The rows of a group lie close to one hidden flat surface of 12 dimensions, which passes through zero. Surfaces can cross.
In the rows, zero is written as 128.
Known rows, each followed by its group:
[117 141 164  77  81 152 168 160  86 115 127 136 102 119 160 117 102] : (3)
[156 167 177  80 187 195 119 150 151 124 174 133  65  93 117 112  95] : (4)
[175 205  77 119 112  85 132 192 130 138  50 141 183 142 180 143 148] : (2)
[ 92 117 129 145 126 134 136 103 124 162 153  74 162 108  90  52  91] : (0)
[134 181 159 132  85  90 158 104 116 173 125 103 107 130 148  73 152] : (2)
[155 190  76 128  78  65 123 149 107 161  95  86 188 135  94 147 142] : (1)
[125 120 138 133 161 153 118 129 128 141 124 192 111 114 106 117 118] : (3)
[ 73 137 130 130 130  90 150 142 140  88 161 134 139 141  29  27  84] : (0)
[122 135 117 128 125 147 144 140 127 133 118 181 118 117 122 127 138] : (0)
[114 158 131 110 141 144 146 117 124  93 112 192 133  92 132 103 115] : (1)
[118 131 126 119 167 134  62  98 198 167 162  82 175 155 135 127 128] : (2)
[126 155 150 145 126 110 107 126 118 134 119 132  84  94  89 142 176] : (5)
[177  92 159  77 130 129 125  87  99 123 104  67 159 133 151 122  73] : (5)
[103 111 135 121  82 127 113 149  72 119 108 118 107  91 148 156 148] : (5)
[117 130 120 151 136 105 104 128 138 105 132 127 157 147  90 144 145] : (4)
[153 169 139 137 141 163 156 110 132 137 185 136 134 142 131 123 107] : (5)
[125  84 150  80 144 154 112 111 137 137  99 102 146 107 105 100 101] : (5)
[160 107 141 126 156 161 115 176 189 165 166 137 121 214 100 127 166] : (0)
[112  97 100 146 132 162 120 178 119 142 155 123  96 107 114 127 125] : (1)
[118 132 131 104 147 148 129 117 148  85 152 120 121 108 104 131 107] : (4)
[161 128 131  80 113 114 147 112 116  95  85 175 153 147 109 144 125] : (4)
[ 90 119 125 161 160 153  80 115  75 134 122 177  97  34 149 143 102] : (5)
[121  85 130 165 145 147 139 120 112  81 147 107 115 113 195  82 110] : (1)
[152 143 109 158 144  93 148 121 118  99 116 119 112 110 131  84 114] : (1)
[139 116  93 121 163 136 121  70 141 127  86 141 182  85 115 106  98] : (3)
[152 124 145 132 135 158 143 128 134 130 169 120  90 154 193 153 127] : (0)
[134 114 143 123  89 153 153 167 102 124 164 134  97 162 123 138 146] : (0)
[189 146 123  84 159 130 127 109 144 126 108 114 143 123 129 128  98] : (4)
[145 160 124  89 112  51 120  43 120  98 131 105 153 133 121 101  81] : (2)
[153 134 143 115 126 123 149 125 119 126 118 157 105 140 131 119 126] : (0)
[172 147  66 172  99 105 148 171 121 132 163 100  83 148 121 167 171] : (4)
[ 83  60 143 147 114 134 157 100 107 127 142 141  93 119  86  92 113] : (3)
[117 146 137 108 112 155 148 165 131 112 145 132 115 131 143 132 134] : (3)
[126 124  45 163  99 143 141 146 115 219  86 125 222 114 119  84 129] : (0)
[ 95 132 132 140 152 148 143 136 150 127 134 139  55  82 184 110 124] : (1)
[141 139 140 117 143 130  96 146 135 138 133 122 137 141 136 147 124] : (3)
[129 122  92 149 111 133 174 179 122 114 129 153 126 148 136 102 128] : (3)
[139 136 153 147 141 160 105 116 130 136 165  98 140 124 109 138 151] : (1)
[140 100 134 195 146 136  88 113  68 155 136 179 108 107 124 159 139] : (5)
[128 147 105 129 145 136 140 189 152 124 174 118  94 138 105 104 105] : (5)
[183 102 104 141 151 167 207 159 112 126 107 200 117 138  94  46  94] : (3)
[113 118 157 117 109 169 174  71 114 158 125 108 110  74 129  99 117] : (0)
[103 156 109 111  92 118 148 145 133 111 128 121 130 123 115 140 140] : (1)
[114 103 149  72 100 127 116 132 136 109 122 138 123 159 120 160 145] : (3)
[104  89 138 114 119 203 171 151 159  98 116  56 126  99 121 216 164] : (2)
[ 78 142  85 144 103 142 160 129 188 151 118 112 139 121 187 144 176] : (0)
[133 153 162 168 189 122 119 117 181 119 138 158  54 130 148 160 170] : (2)
[108 126 154  92 152 161 100 124 143 140 134 116 143 108 143 129  94] : (3)
[ 99 122 151  80 160 147 154 162 206 110 137 170 104 169 134  42 113] : (2)
[ 91  70 126 132 104  82  92 143 139 190  95 104 151 190 170 128 131] : (3)
[144 109 141 135 125 141 156  80 174 166 150  73 104 142  93 128 166] : (4)
[118  94 151 104 125 120 161  96 138  72 145  95 110 139 101 109 101] : (1)
[155 101  73 169 172 104 116 164 119 116 150 122 114 131  93  99  81] : (4)
[172 154 149 122 147  99 130 102 152 139 111 116 126 150 123 120 136] : (5)
[145 108 114 155 139  86  86 126 124 157 124 167 125 181 168 138 134] : (2)
[117 105 105 174 174 105  53 133 111  66 168  93 156 125 138 177  95] : (4)
[119 137  95 170 136 145  77 162 148 186 152  83 172 133 118 145 163] : (5)
[139 179 168  78 140 124 152 158 149  68 168  77  79 123 108  88  95] : (4)
[179 164 129 142 137  38  83  77  52 111 127 189 106 128 180 120  78] : (2)
[109  91 143 124 108 132 156 118 106  96 143 116  99 124 128 119 113] : (1)
[125 163  66 173 147 129  95 136  79 153 119 132 160  39 104 118  96] : (1)
[142 148 151 103 129 111 192 126 180 143  65 163 101 151 133 101 158] : (2)
[ 93 102 147 184 130 122 156  76 145 193 125 138 108 130 120  79 154] : (5)
[161  90 126 148 161  98 132 117 137 131 124 121 108 159 106 103 108] : (4)
[ 84  95  97 142 127 112  92 120 109 126  95 100 157  83 156 129 110] : (5)
[159 107  69 127 172 111 114 177 148 108 124 115 117 130  84 117  91] : (1)
[132 148 122 129 130 113 142 107 120  76 116 151 160 123 133 107 119] : (1)
[114  96 125  82 103 143 126 143 108 133  95 108 150 110 149 117 103] : (5)
[113 118 144 105 115 128 106 137 119 115 137 126 120 135 145 161 128] : (3)
[103 118 116 101 112 140  90 103 128 161  95 113 179 107 192 158 131] : (3)
[121 156 140 113 162  74  81 139  98 126  55 235 135 115 163 103  92] : (0)
[159 144 117  82 173 127 136  97 171  76 111 128 146 120 123 130  90] : (0)
[138 146 133 130 127 120 104 121 128 159 138 135 136 141 135 124 138] : (2)
[148  99  84  62  88 124 186 117 146  95  74 167 146 157 145 150 121] : (4)
[135  99 141 112 164  94  34 138 130  62 138  71 164 135   7 173 131] : (0)
[ 96 143 149 118 108 159 103 122  77 159 107 140 182  82 141 117 115] : (4)
[ 89 103 122 121 160 166 138 111 192 118 149 114 148 115  38 101 125] : (2)
[ 97  95 129 142 133 121 108 137 150 151  96 162 116 132 118 124 169] : (5)
[138 101 159 160 134 186 142 146 143 156 171 121  75 153 171 151 178] : (3)
[140 120 127 185 134 126 163 122 127 164 165 137  93 154 123  91 131] : (0)
[146 114 102 133  80 131 179  67  86 173  92 139 118  89 143 135 135] : (4)
[133 165 146 136 160 113 118 154 178 106 156 129  92 156 151 107 145] : (2)
[134 174 119 120 108 125 153 141 110   4 192  48 102  87  89 141 120] : (1)
[112 171 157 143 120 119 109  82 104 120 163 151  82  90 147 159 141] : (2)

New rows. What belongs after each?
[ 85 114 113 115 146 149 128 139 174 105 153 110 112 111 102 126 117] : (1)
[127 130 131 158 123 132 135 135 128 171 125 132 117 128 137 104 155] : (1)
[ 99 162  94 113 112 100 150 100 157  78  93 181 128 104 140 140 153] : (3)
[136 117 154  88  94 102 119  53 101 128 144  88 137 134 136 130  95] : (2)
[ 96 118 132  94 120 153 153  90 132  95 100 142 127  85 142 174 117] : (2)
[121 166  91 160  66 105 123 154  75 129 153 185 122 131  66 169 181] : (2)
[121  92 109 162 129 124 148 147 158 111 132 127 153 181 134  77 153] : (1)
[113  91  71 140 145 129 147 121 165 154 111 125 133 122 147  93 101] : (4)
[162  92 135  69 118 145 125  89 136 162  84 133 171 154 110 179 130] : (2)
[198 123 136 169 126  77 128 132 106 150 128  42 118 180 202 134 122] : (3)
[125 175 145  91  91 104 126  86 136 170 126 144 138 140 140 105 143] : (2)
[116 135 154  89 158 213  72 171 127 155 167 139 156 105  88 143 106] : (3)
[158 144 128 126 111  98 132 183 121 108 148 144 112 196 138 136 142] : (0)
[112 103  75 136 115  62 104 130  88  92 108 132 133 127 154 194  79] : (1)
[136 134  95 119 115 142 172  76 171 141 128 105 124 108  94 139 157] : (4)
[117 171 145 131 112  95  97 159 124  98 131 137 107 130  72 164 184] : (0)
[149 105 148 142 174 161 133 185 116  82 114 139  78 115 191 157 111] : (2)
[ 48 101 172 112 165 171  87 136 142 165 149 177 110 100 103 108  97] : (3)
[145 114  85 162 131 140 151 162  93 133 128 109 164 121 145  87  82] : (3)
[106  97 139 134 141 145  89 153  76 101 139 190 101 111 158 157  99] : (0)
[ 98  81 112 151 139 117 143 120 144  98 120 161 101 128  62 124 143] : (0)
[103 137 123 107 122 113 154 131 174 149  97 123 125 134 160  86 126] : (5)
[135 126 146  68 130 189  96 183 144 201 139 118  81 115 134 185 134] : (1)
[175 172 149 152 120 121 121 152  77 112 167 131  90 127  79 161 151] : (3)
[156 116 121 141 106  80 154 149 129 131 104 117 117 183 133 116 146] : (2)
[ 97 114 116 166 125 103 128  74 112 154 102 138 129  92 165 138 120] : (2)
[151 104 127 135 151 159 160  96 150 125 136 115 129 120  92  93 126] : (3)
[176 160  90 169 108 104 123 163  55 164  95 155 134 102 138 114 131] : (1)
[143 115 136 137 144 126 140 120 141 123 153 110  74 133 143 127 123] : (4)
[ 90 124 139 140 134 104 163  94 122  90 140 127  97  95  83  83  91] : (3)
[151  78 111 211 167 103 145 131 122 112 168  92  99 157 107  97 103] : (3)
[132 136 105 104 152 110  83  94 128 103 116 168 155 119 159 178  98] : (2)
[159 177 150 116 154 153  90 111  74 176 114 144 155  63 170  79  77] : (2)
[126 139 132 109 112 135 148 138 125 111 144 131 123 128  89 106 131] : (2)
[109  50 130  77 129 138 128  46 157 118  80 134 143 122 169 134 120] : (3)
[136  70 108 117 168 129 129  95 121  84  90 195 120 119 173 131  81] : (3)
[ 89 206 106 172 131 130 123 121 103 137 180 114 151  70 170  90  87] : (0)
[114 154 128 112 134 147 128 138 165 140 131 120 129 116 129 122 144] : (1)
[109 157 132 150 165 158 121 160 182 129 158 131 113 123  93 115 162] : (2)
[187 136 115 146 133 157  94 123  38 140 120 205 131  83 111 191 125] : (4)
[146 123  99 120 112 156 165 107  97 150 120 132 139  80  61  90 104] : (4)
[ 92 127 150 103 101 115 139  97 174 133 125  69 151 156 183 138 143] : (1)
[179 134 127 100 111  75 126 126 105  98 110  83 130 154 149 158 103] : (1)
[174 133 112 138 135  87 137 148 124  83 132 110 109 155 113 124 126] : (1)
[118 117 124 121 162 187 104 174 162  69 181 103 129 121  83 175 138] : (2)
[137 155 134 130 151 106 137 116 129 139 117  97 143 113 132  87  86] : (3)
[ 69 170 115  87 159 156 119 138 199  99 125 192 143 102  93 124 136] : (3)
[164 136  84 132 114 122 130 160 126 105 122 130 153 153 127 152 149] : (3)
[123 157 118 138 113 176 121 192 134 195 145 148 104 115  99 129 183] : (1)
[108 174 164 100 108 108 151 105 131  71 174  53 114 115 124 111 104] : (0)
[162 116 105  68 113 124 150 110 126 101  79  98 170 121 149 139  96] : (0)
[163 120 137 140 139  87 143 120 114 120 116 153  73 142 105 124 119] : (1)
[113 122 112 126 128 149 112 132 105 148 124 122 173  99 130 110  97] : (0)
[104 110 100  82  98 129 144 162 131 141  87 163 158 146 150 125 109] : (1)
[138 150 112 116 119 124 135 124 117 120 124 112 134 105 144 132 113] : (4)
[132 109 110 137 139 117 168  69 103  81 122 123 110  88 162 122  71] : (0)
[159 198 172 116 109 101 138 117 104 147  94 165 116 126 135 127 161] : (4)
[200 138 128 100 143  77  97 110 117  87 130 106 141 169 122 160 103] : (2)
[135 154 120 165 123 162 173 135  60 143 145 104 133  58 135  69  73] : (3)
[157  98 146 105 138 142 137 140 148 142 129 120 116 166  98 108 130] : (1)
[111 164 143  44  99 180 116 134 146 103 133 122 154 106 150 180 151] : (3)
[122 105  97 140 141 141  95 147 122 114 129 199 131 140 115 191 140] : (2)
[110 138 215 103  94 135 156  66 152 157 130 150 129 175 120 139 181] : (1)
[ 90  95 165 111 130 189 129 127 152 158 139 135 106 124 165 146 146] : (2)
[120 179 130  51 101 153  98 120 112 129 143 152 171 106 145 123 101] : (2)
[109 157  85 158 113 107 152  93 146 139 123 105 105  90 187 148 143] : (4)
[104 162 157 140  90 141 194 109 135 140 153  66  94  99 140  89 149] : (3)
[ 55 147 137 139  84 110 123 134  64 148 113 172 109  75 165 127 108] : (3)
[134 150  71 179 150 159  84 208  62 100 181 106 168  93 143 155  70] : (3)
[131 219 125 130 127 109 161 150 175 106 122 154 107 125  79 134 189] : (2)
[165 122 119  99 148 171 103 147 105 123 151 105 130 106 147 153  88] : (4)
[143 134 117 106 169 142 117 103 140 158  99 101 149  78 141  85  76] : (1)
[153  94 139 133 118 119 165 123 127 139 106 178  90 165 107 107 154] : (3)
[154 128 121 129 147 144 119 124 143 142 132 117 151 134  96 124 137] : (3)
[132 124 137 115 124 141 130 117 137 135 105 130 123 114 116 151 153] : (0)
[ 94 123 101 172 133  88  63 115  77  99 154  99 148  88 112 169  96] : (3)
[173 150 143 149 170  56  72 104 144 138  79 105 109 118  92 140 166] : (5)
[113 133 137 154 134 135 106  95 126 172 121 146 165 125 129 129 141] : (1)
[160  90 179 121 141 165 125 146 148 183 149  63 118 165 123  95 138] : (2)
[136  92 107 101 141 101  90 105 139  97 139 151 151 170 125 149  94] : (2)
[103 130  86 163 105  88 138 132 168 104 133  47 184 160 158 101 149] : (1)
[171 190 101 140  99  79 102 158 149  76 156  76 133 173 131 217 202] : (3)
[148  78 166 147 154 148  99  96 101 209 102 184 101 128 139 118 131] : (3)
[104  91 134 105 130 179 130  80 121 126 139  95 175  85  64 108  93] : (4)
[176 138 149 117 104 118 112 154 121 141 141 107 130 187 121 178 167] : (1)
[117 156 130 112 159 130 154 149 162 133 115 181  94 118 123  70 109] : (4)
[120 141 136 121 157 103  88  67 139 133 110 138 171 121 125 169 101] : (1)
[125 108 136 143 167 173 139 188 157 179  78 168 120 130 193 100 138] : (2)
[123  93 100 139 132 110 147 155 127 117 100 130 144 146 142  94 102] : (2)
[129 117 157 130 150 139 110 184 124 138 139 164  85 156 164 113 118] : (4)
[163 162 113 160 183 132 120 136 157 136 144 105 107  94  72  85 135] : (1)
[ 95 144 150 111 125 135 133  97 147 182 109  95 152 100 144  84 114] : (3)
[136 108 126 107 121 152  97 166 161 205 121 159 158 194 154 127 162] : (2)
